There are 10 hidden switches. A switch that is on adds its own fixed numbers to the row, and there is some noise. The rows also spread widely along 10 directions, which tell nothing about the answers.
In the rows, 128 means zero.
Known rows, each followed by its switches (1 for on, 0 for off):
[141 133 122 163 158 146 106 154 162  97 118 159 131 103 154 129 161 118
  66 128 119 123 169 101 171 153 141]  1 0 0 1 1 1 0 0 1 0
[128 124 167 118 114 140 118 112 156 137 121 139 151 104 133 133 142 114
  71  95 104 116 147 105 168 120 161]  0 1 0 1 1 1 1 0 0 0
[144 120 130 165 147 150 138 157 136 110 148 175 101 114 125 120 167 134
 106 140 144 164 139 128 112 171 168]  0 0 0 1 1 1 1 0 1 1
[116 126 121  99 131 124 137 110 188 107 138 132 121 138 201 145 159 120
  66 125  84 129 200 105 102 191 146]  1 0 1 1 1 1 1 0 1 0
[137 150 121  83 122 141 117 183 167 121 124 155 120 144 140  84 171 126
  82 120 113 164 137 136  83 156 139]  1 1 1 0 0 1 1 0 0 0
[ 94 132  52 155 125 118 169 189 127  72 145 132 116 118 170  81 157 152
 133 155 124  76  90 159 110  89  88]  1 1 0 1 0 1 1 1 0 1
[173 123 112 192 165  92 108 156 101 153  99 171 143 119 124 106 138 153
 125 147 120 111 121 122 109  96 105]  0 0 0 1 0 1 0 0 1 0
[ 83 138  71  94 113 123 150 191 165 100 152 126 115 149 126  85 101 137
 102 110 112  81  60 117  94  77  76]  1 1 0 1 1 1 0 1 1 1
[ 83 120 128 124 148 113 144 169 162  92 118 126 133  97 140  97 143 128
  75 103  96  73  99 126 159  95 121]  0 1 1 1 1 1 1 1 1 1
[111 132 107 112 109 107 159 149 154  99 114 123 139 108 186  87 174 121
  92 133  81  70 146 125 112 108 115]  0 1 1 1 1 1 1 0 0 1
[131 138 126 124 157 100 115 172 141 114  88 125 148 121 129  93 131 139
  73 122  94  94 111 107 141 109 102]  0 1 1 0 0 1 1 0 0 0
[ 25 113 115 171 187 108 141 206 159  52 153 129 136  83  94 120 125 148
 107  84 143  86  45 155 206  85 122]  0 0 1 1 0 1 1 0 1 0
[ 85 122 110 127 151 127 140 186 160 106 148 163 128 118 120 130 140 129
 115 101 147 142  87 159 135 117 137]  1 0 0 0 1 0 0 0 1 0
[124 136 127 159 140 116 102 116 127 164 125 202 165 129 126 149 117 130
 142  77 162 100  90 145 183  11 129]  1 0 1 1 0 1 1 0 1 0
[ 82  93 160 127 147 106 151 140 140 123 125 140 128  65 106 121 129 142
  75 102  93  91  78 158 146 113 163]  1 1 1 0 1 1 0 1 1 0
[111 118 150 102 128 119 156 178 155 122 145 157 111 112 145 114 182 118
 127 112 135 177 121 172  92 163 162]  0 1 0 1 1 0 1 0 1 1
[115 137  79 155 184  75 144 191 128 120 125 175 130 147 162 127 132 153
 150 133 149 128 105 163 104  90  88]  1 0 1 1 1 0 0 1 1 0
[119 123 132 147 137 122 155 174 120 115 122 175 134  93 124 109 159 137
 125 120 148 119  75 173 141 101 147]  1 1 0 0 1 1 1 0 0 1
[112 119 159 128 144 104 139 136 140 132 129 149 109 102 134 131 157 138
 110 120 119 145 131 150 132 134 162]  0 1 1 1 0 1 0 1 1 1
[110 137 125  82 134 125 129 162 161 131 139 142 118 153 107 140  85 128
  93  95 135 132  71 112 143  95 114]  1 1 0 0 1 0 0 1 1 1
[ 99 112  98 137 123  97 108 145 182 154  95 142 168 113 151  87 149 129
  62  96  63  54 111 131 100  61 109]  1 1 1 0 0 1 0 0 1 1
[104 133 137  68 124 124 119 171 185 120 131 112 112 139 148  98 155 126
  63 114  81 153 131 126  87 184 130]  1 1 0 1 0 1 1 1 0 1
[158 137 133 160 152 148 105 158 135 115  93 182 132  94 153 108 165 114
  82 126 129 104 135 119 186 109 136]  1 0 0 1 1 1 1 1 1 1
[169 143 104 184 155 164  94 163 133 132 137 194 110 134 118  99 166 147
  88 145 138 162 165 119 112 143 154]  1 0 1 1 0 1 0 1 0 0

New rows, each followed by its switches (1 for on, 0 for off):
[129 152 140  82 124 139  99 158 173 133 122 146 134 153 106 110 101 109
  77  84 125 116  91  73 160  89 106]  0 0 0 1 1 1 1 0 1 1
[124 126 108 161 157 105 113 182 169 137 124 147 138 145 146 114 176 137
 107 126 114 170 152 139  86 150 129]  0 1 0 1 0 0 0 0 0 1
[148 134 158  98 144 153 107 172 170 136 123 156 119 128  98 102 146 114
  57 104 113 170 145 104 118 159 165]  0 1 1 0 1 0 0 0 1 0
[129 106 114 192 165  90 120 116 136 162 113 187 173 121 178 166 147 135
 131 108 124 105 141 156 136  79 128]  1 0 0 1 1 0 1 0 1 0
[100 117  81 150 135 113 163 173 133 100 136 143 120  99 166  84 171 134
 118 144 103  85 133 157  98  98 114]  0 0 1 1 1 0 0 1 1 0
[147 175 131  71 131 139  91 145 175  96  90 124 124 146 165 108 113 105
  48 107 107  90 137  59 207  92  91]  1 1 1 1 0 1 1 1 1 1
[132 134 131 151 168 133  95 173 179 130 104 178 147 124 112 118 134 129
  57  95 121 123 117 107 151 112 145]  1 1 1 0 1 1 0 0 1 1
[ 94  91  69 185 111 129 180 124 139 135 187 189 127 119 191 140 196 141
 163 136 128 134 157 207  40 123 164]  1 0 0 1 1 0 1 0 1 0
[119 154 112  69 132 146 103 142 209 102 135 126 128 169 161 127 112 111
  41  97  96 117 160  60 136 149 110]  1 0 1 1 1 1 1 0 1 0
[110 137 139 167 191 149  95 238 157 121 119 201 144 114  63  79 151 135
  93  78 149 150  74 146 158  84 151]  0 1 1 1 1 1 1 1 1 0
[104 114  74 176 107 201 114 164 178 113 168 179 110 117 140  82 195 118
  78 116 118 123 148 146 105 118 161]  1 0 0 1 0 0 1 1 1 1
[ 76 123 103  93 130 114 133 215 181  92 117 132 124  98 157  75 193 107
  97 112 112 122  98 173 119 130 119]  1 0 0 0 0 0 0 0 1 1
[ 98 121  96 148 131 131 148 152 143  92 127 146 136  95 158  95 142 134
  86 120 100  50 109 134 148  72 115]  1 1 1 1 1 1 1 1 1 0
[131 131 148 138 127 167  94 163 156 143 140 172 124 116  83  83 165 122
  73 101 119 151 131 122 119 134 172]  0 0 1 1 0 1 1 0 0 0
[140 122 134 125 174  98 132 121 137 125 118 118 114 152 136 173  76 148
  80 134 116 124 119  78 149 154 110]  0 0 0 0 1 0 1 1 1 1
[150 120 123 203 146 169 118 132 129 112 116 180 151  85 125 124 152 133
  71 125 125  94 139 118 180 106 165]  1 1 0 0 1 1 1 0 0 0
[ 92 159  88 150 141 192  84 171 196  75 141 138 152 148 112 107 112 119
  56  77 130  83 120  67 227  48 103]  0 1 0 1 0 1 1 1 1 0
[130 122 137 111 152  76 112 116 168 182 130 156 149 178 173 180 122 139
 128  99 115 176 147 142  84 137 126]  1 1 0 1 0 0 1 0 1 0
[101 135 117 114  82 162 144 124 166 123 170 159 124 134 152 125 169 115
 125  98 143 141 138 147 120  95 160]  0 1 0 1 0 1 1 0 1 1
[126 147 132 137 186 130  99 181 182 118 132 179 138 160 117 146 117 138
  84  89 143 169 124 108 144 140 140]  1 1 1 1 1 1 1 0 1 0
[121 136 147 135 123  99 108 121 151 191 120 194 168 132 154 149 181 115
 158  87 149 166 143 179 132  66 154]  0 0 0 1 0 1 0 0 0 1
[104 106 149 166 183  83 106 142 153 140 105 155 156 103 154 150 165 130
 106  98 113 130 145 155 162 120 147]  0 0 1 1 0 0 1 0 1 0
[150 137 142  92 155  92 127 127 150 146  96 147 126 149 181 149 145 129
  99 130 110 161 159 121 102 161 129]  0 0 0 0 1 1 1 1 1 1
[152 122 168 113 148  91 150 161 112 151 117 172 117 107 132 110 162 140
 134 129 123 164 117 164  73 152 158]  0 1 1 1 1 1 1 0 1 0
[136 145 136 114 143 105  88 164 150 158 100 166 159 137 111 113 111 124
 107  82 129 117  79 118 157  52  99]  1 1 0 1 0 1 0 0 1 0
[ 77 100 178  84  78 107 153  71 175 143 130 120 137  70 193 145 193  91
 100  91  89 101 171 165 158 105 180]  0 1 1 1 0 0 0 0 1 1
[137 134  63 128  78 185 154 191 146 107 178 184  88 136 160  58 213 121
 137 146 144 155 135 175  38 131 148]  1 1 0 1 0 0 1 0 1 1
[ 94 139  55 196 166 151 135 156 140  65 160 149 129 145 135 147 111 162
 106 132 155 105 107 118 179  95 107]  1 0 0 0 0 1 1 1 0 0
[ 92 111 156 150 145 162  87 134 184 157 155 170 135 125  82 138 141 124
  72  66 125 160 119 126 155 118 180]  0 0 0 1 0 1 1 1 1 1
[118 118 107 150 146 109 163 139 125 127 164 162 112 140 136 148 113 164
 137 135 136 140 110 147  88 127 132]  1 1 0 1 1 1 0 1 1 0
[165 146 104 159 163 118 106 179 101 140 114 169 115 149  76 105  83 163
 110 140 153 123  55 102 136  84  93]  1 0 0 0 0 1 0 1 0 1
[ 88 138 102 100 131 154  89 177 206 117 154 145 131 159 125 108 134 113
  66  75 114 128 118 111 129 110 124]  1 0 1 1 0 0 1 0 1 0
[114 132  91 106 129 132 126 197 180 140 147 187 131 155 168 100 193 115
 131 107 129 180 145 176  43 143 134]  1 0 0 1 1 0 1 0 1 0
[142 125 117 191 174  88 150 134 115 133 135 197 141 127 169 179 147 157
 167 134 168 158 138 170 126 115 144]  1 1 0 1 1 1 0 0 1 0
[123 125 156 147 140 151 109 153 159 134 125 179 137 103 114 118 165 111
  91  94 139 141 124 129 161 116 168]  0 0 0 1 1 1 1 0 1 1
[124 132 127 152 159 109 114 143 156 131 111 161 168 134 150 141 130 129
 104  98 121 109 130 114 158  83 115]  0 1 0 1 1 1 1 0 1 0
[123 118 114 192 163 132 102 199 139 129 129 183 142 103  93 100 150 136
 113 103 145 125  83 155 153  78 133]  1 1 0 1 0 0 0 0 1 0
[141 131 117 126 116 102 149  92 142 145 120 130 144 144 164 155 112 142
 101 134 104 106 152  98 115 107 121]  0 1 0 0 1 1 0 0 0 1
[ 86 146 108  95 113 138  96 114 219 147 156 140 167 188 160 167 119 119
  86  58 111 143 153 107 135  93 124]  1 1 0 1 0 1 1 0 0 0
[ 56 110 127  87 145 115 144 200 177  94 142 114 122 101  86  91 123 126
  76  89 104 106  61 135 129 118 126]  0 0 1 0 1 0 0 0 1 0
[123 119 189 113 130 127 148 159 114 133 146 174  93  77  70 109 145 126
 123 113 158 152  71 151 141 130 183]  0 0 1 1 1 1 0 0 1 1
[131 106  87 130  98 128 178 188 107  91 143 119  91  90 156  45 188 137
 123 175  95  95 112 161  44 141 114]  0 1 0 1 0 0 1 0 1 0
[189 147 103 158 178 107  99 215 101 128 103 158 120 156 104  83 127 149
 122 156 144 151  94 107 107 129  81]  0 0 0 1 0 0 1 0 0 0
[124 138  80 123 139  80 154 182 130 110 111 130 121 143 182  88 152 150
 135 153 103 103 110 143  71 105  71]  0 1 0 1 0 1 1 1 1 1
[151 117 108 154 176  96 119 177 149 140 123 141 135 159 132 119 115 153
  95 133  98 143 127 103  66 157 103]  0 1 0 1 1 0 1 0 1 0
[125 152  84 134 152 133  95 169 179 109 133 132 122 173 134 128  91 136
  71 113 123 117 115  76 157 100  84]  1 1 0 1 0 0 0 1 1 1
[104 138 169 131 153 151  99 149 158 117 139 169 132 110  83 134 127 119
  94  74 159 139  97 119 217  90 160]  0 0 1 1 0 1 1 0 1 0
